The first 8 rows are patterns. Each new row is the sum of 2 different patterns, raised or lowered, with some noise. Before adding, each is slid sideways (what falls off one end comes back at the other), maybe read backwards, and multiplied by a number that may be negative. Names go in the order of the patterns.
Some rows, each with the names of its patterns after it:
[-17  14  12  -3 -13 -10   2  11 -11  11  11  -4 -12  14 -11 -16  -9 -13
  -9  17 -15  -7  18  -1   7  -1 -17  16  -7] : Z163
[ -2  -5 -14   5 -12  -4  -6   0   1 -13   3  -5   9   2   6 -19  15  -7
   8 -15 -18  11  16  -2   0 -15  18  19  -6] : Z412
[  5  18  -3  -2   1  -2 -13  10 -10   7  -8  -7   5   4  10   1 -10 -18
  -3 -16 -17 -19  15  17  13  -6  -5   8 -18] : Z314
[-18  13  14   8  15   4  -4  12 -14  10 -13 -14  -8  -6 -16 -19 -10 -16
 -11   4  -2  11  -7 -17 -16 -17 -16  13  16] : Z901
[ -1 -12  -1 -11   1   5 -13  -1 -17  -6   6  11   2  12 -14  19 -10  -6
  12  -1  -7  -6 -13   4   7  -9  -7  11  12] : Z215
[  7   9   2  -1  16  17  -2   1   5 -19 -16 -14  -7  12  12   4   4   4
  17  11 -15  -2 -16  15 -12   4 -17 -16   5] : Z588
[-10 -15 -14 -17  -9   1 -14  18 -17  15   1  -3  15   7   1 -13  -9  -7
 -13  -9  -5  -7  -2   8 -15 -11 -15  18 -18] : Z235
[ -2 -17  18 -13  -3   4   9  14   2  -9   7  -1   5   0 -13  10  13   7
 -15  11  12  16   4   9 -13 -11  15  11  -4] : Z30

New rows. What belongs after each?
[ 10  14 -10  12  19   3   5  -3  12  10   4   6  -2   7  18  15   0   5
  18  16 -19  -1 -20  15   5   1  27   7  -3] : Z314 Z235
[ 7 24 20 24  5 -1 13 20 11  1 21 25 25 19 16  3 11 18 25  6 12  4 23  5
 20 18 11 25 13] : Z314 Z30
[ 23  14   2  14  14  -5  -9  -3  16 -13  -1  -2  26  29  -4   5   0  21
  18  26   5 -18   8  12  10 -13  -3  15  16] : Z588 Z30
[ -2  -2  14 -12  -6   5   4  23  28  -9   3  10  21  24  -9 -12   9  -1
  14  -6   1  12  16  -6   8  -3   9  12  -2] : Z412 Z215
[ 21 -11  10  18  10  21   8   3  21   7  16  19  17  14  10   1  18   3
  10   1   1   1 -10  -2  33  33  15   0  16] : Z314 Z215
[-38 -22 -37 -35 -43 -35 -29 -26 -22  -9 -13 -29 -17 -10 -32  -7 -46 -31
 -29 -35 -42 -41 -25 -38  -3 -38 -43 -35 -11] : Z215 Z235
[-17 -24 -25 -19 -16 -10 -49 -15 -34 -39 -19 -16 -15 -51 -31 -47 -33 -49
 -29 -24 -18 -23 -24 -38 -36 -22 -41 -14 -32] : Z314 Z235
[-26 -40 -13 -30 -33 -24 -27 -18 -17 -23 -25 -31 -19 -23 -38 -23 -23 -22
 -25 -22 -25  -7 -31 -13 -30 -23 -14 -23 -36] : Z215 Z30
[-23 -15  21  13  17  -4  13  10  -6  -8  -7 -14  -3   6  -6   2 -15  14
   0  -2  -2  -7 -20  -4   4  -6  -5   0 -21] : Z314 Z215
[17 39 20 16 22 11  6 39 -7 26 15 26 10 15 14  7 16 21 33 39  9 14 36  4
 10 34 25 44 -2] : Z163 Z235
[-31 -15 -31  -5 -38 -13 -23 -18 -21 -16 -24 -19 -24 -34 -24 -37 -25 -40
 -17 -13 -18 -10 -11 -26 -29 -19   0 -13 -34] : Z412 Z314
[22 20 -5 25 24 -8 -9  2  0  6 32 20 24  9 -4  0 -2  0  8 -1 -3 12 22 12
 16 17 15 34 29] : Z901 Z588
[ -4  -6  -7   2   2   7  -8  -1  -1   2  -1  -5   2   5   4  -4   5 -11
   7   5  16  -5   8  -6   4 -12  -3   8   3] : Z215 Z30
[24 25 33  4 29 13 -7 11  0 10 28 -4 21 36 -8 -3  9 39 12  6 -4 16 -6 -1
 20 18 15 14 40] : Z163 Z235
[-14   2  -8  -9 -12 -16 -12  -4   9 -10   4  -1   3 -25 -14 -28  -4 -11
  -9  12 -20 -33  -8 -10  -4 -18 -10 -16  -2] : Z412 Z314
[ -5   5 -18 -11   3   2   0 -33  16  -6   4  -9   1 -10   1 -15 -27  -7
 -16   0 -22 -44 -19 -16  12 -21 -24   4  -3] : Z412 Z235
[ 8 11 15 33 13 15  8 27 34  1 21 10 13 10 10 12 37 25 32  1 22 34 27 29
 23 -4 -1 32 31] : Z215 Z30
[24 34 -2  2 26 35 32 17  0 57 26 30 23 29 17 22 -3 19  5 28 25  1 25  7
 31 37 39  0 27] : Z412 Z215
[ -3  -7 -12  -1   7   4 -29   8 -15 -10  10   3  -3 -24  -7 -18  13 -32
  -9 -20 -16 -23 -15  -6  -1  -7   8  -4  -8] : Z412 Z235
[ -5 -14  -6 -34 -34  -9 -18   9  -5 -21  -7   0  -4 -14 -12  -2 -19  -8
 -22 -19 -13  13 -11  -3 -15  16  -3  -6 -31] : Z412 Z235
[ -4  -9   5 -18 -11 -13 -19  -9  -3 -25  -4 -19   1  19 -17 -37  -4 -13
  -2 -18 -16   6 -22 -18  -9 -17 -12 -14  -5] : Z412 Z314
[17 11  9 18  4 20 11 18 17 25 -1 19 -3 18 28  2 -4 11 10 32  5 -5 23  7
 24 24 15 18  8] : Z412 Z588
[-15  -4 -28 -23  -6   6  -5  -6  -9   4   2 -10 -10 -18  -8  -1  -6 -24
  -2  -4  -1  -8   2  -7  -7  -1 -20  -9 -12] : Z412 Z235
[-31 -25 -25  -9 -22 -22 -26 -26 -12 -22 -19 -24   0 -19 -18 -39 -32 -33
  -8 -10 -36 -18 -20 -29  -7 -32 -11 -17 -16] : Z314 Z30
[-37 -19 -32 -18  -8 -11 -10 -12 -25 -43 -10 -28 -27 -34 -33 -25 -22 -28
 -12 -28 -15 -12 -22 -26 -25 -14 -22 -24 -13] : Z901 Z235
[16 38 35 31 27 14 30  8 18 22 36 37 21 18 30 27 39 36 24 15 21 32 26  4
 17 18 14 34  6] : Z901 Z30
[-37   4 -10 -10  -8  -5   1   3 -10  -1 -17 -10 -27  -8 -25   4 -25  -2
 -23  -2   6  -6   1 -11   8   2 -15 -16 -35] : Z412 Z588
[  1  19   7 -10   0   2   6   1   0  -4   1   9 -19  -8   1   2  34   8
   3   6   6  12   4  -4   1   6  -4   8 -22] : Z412 Z30
[-48 -51 -14 -44 -33 -43 -23   1 -22 -45 -16 -44  -2 -42 -30 -35 -44 -29
 -22 -38 -32 -38 -18 -15 -14  -1 -37 -27 -34] : Z412 Z588
[ -8 -15 -21 -26  -2   0  -3   9  -3  -2  -6   2  -3 -23   5 -25  -8 -22
 -27 -24 -16 -33   5 -32 -17  10  -5  -9   2] : Z412 Z901
[-16 -12  -1  11  -2  -9 -15  10   4 -16   8 -14   3  -9 -14  -3   6   2
  15 -16   9   6   1  -2 -11  -2   0  -4   1] : Z215 Z30
[ 15  -6  -8   4  -3  -4   3   9 -22   8 -22  -1  -6 -22 -16 -25 -18  10
  -5 -15  14  15  15  -8 -16 -24  -3  -8  -7] : Z314 Z901
[-10 -24   2 -32 -17  -9  -1 -18   1  10   1  -8 -36 -10  -2  -6  -4  15
 -11 -36 -13 -11 -19 -14   1 -23   1  -9 -11] : Z314 Z235
[  6  13  -1   4   4 -24  -3   4 -15 -20 -17 -16   0  11  -6   4 -18  -5
 -10  -8 -19 -15 -10 -14 -13  -4 -17   7   1] : Z901 Z588
[10 15 27 11 46 -6  5 29  8 26 28 41 12 31 42 36 11 24 24  9 37 18 32 15
 43 30 28 18 50] : Z235 Z30
[ 2 10  8 10  1  7 12  3  1  6  4  5 13 12 17 13  4  4 10 -8 16  8 10  9
  2  7 17 -1 18] : Z215 Z588
[-19  11   5   1  12 -18  -9   2  12   4   4 -24  21  -9  -7  27  12   4
   1 -18  -3   7 -10  -7   2   6  12  -9  13] : Z215 Z588
[  0  21  -2  12 -18  10   8  31  17  13  12  13 -13 -12 -21  -6   8  -6
  14  12  -1  16  10  -7  -6  11  -9   9 -17] : Z314 Z588
[ -7  -3 -16  -6 -16  -3  -4 -16 -10  -7   0  -8 -13  -7 -14   2 -16   3
  -4  -8 -10 -20 -17 -18   0 -16 -20 -19   5] : Z588 Z235
[18 20 24 19  5 -4 29 33 15  0 33 28 33 20 13  9 15 11 35  2 13 -8 24  9
 26 19 33 21 15] : Z215 Z30
[-18  38  30   5  24   7  10  -2  -3  31  22  -7  20  21  10  34  14   2
  16   9   4   2  29   1   1   7  21   2 -15] : Z163 Z314
[ 27  -8   0   1   9  26   0 -12   9  -1  19   5   2   7   2  17  22  -6
  13   5  11  17   3   9  21   1  12   8  13] : Z412 Z215
[-12   0 -24 -24   2 -11   2 -11  -6  24   7 -13   3 -29   4 -10  -7 -18
  -4 -10  17   5  -6   8  -9  16  -8  17  -6] : Z412 Z588
[-15 -24 -20  -4 -19 -35 -26  -2 -13  16 -33  -2  -2   7  10 -15 -27  -8
 -16 -18 -16 -19 -10 -18 -20  12  14  -2   5] : Z163 Z588
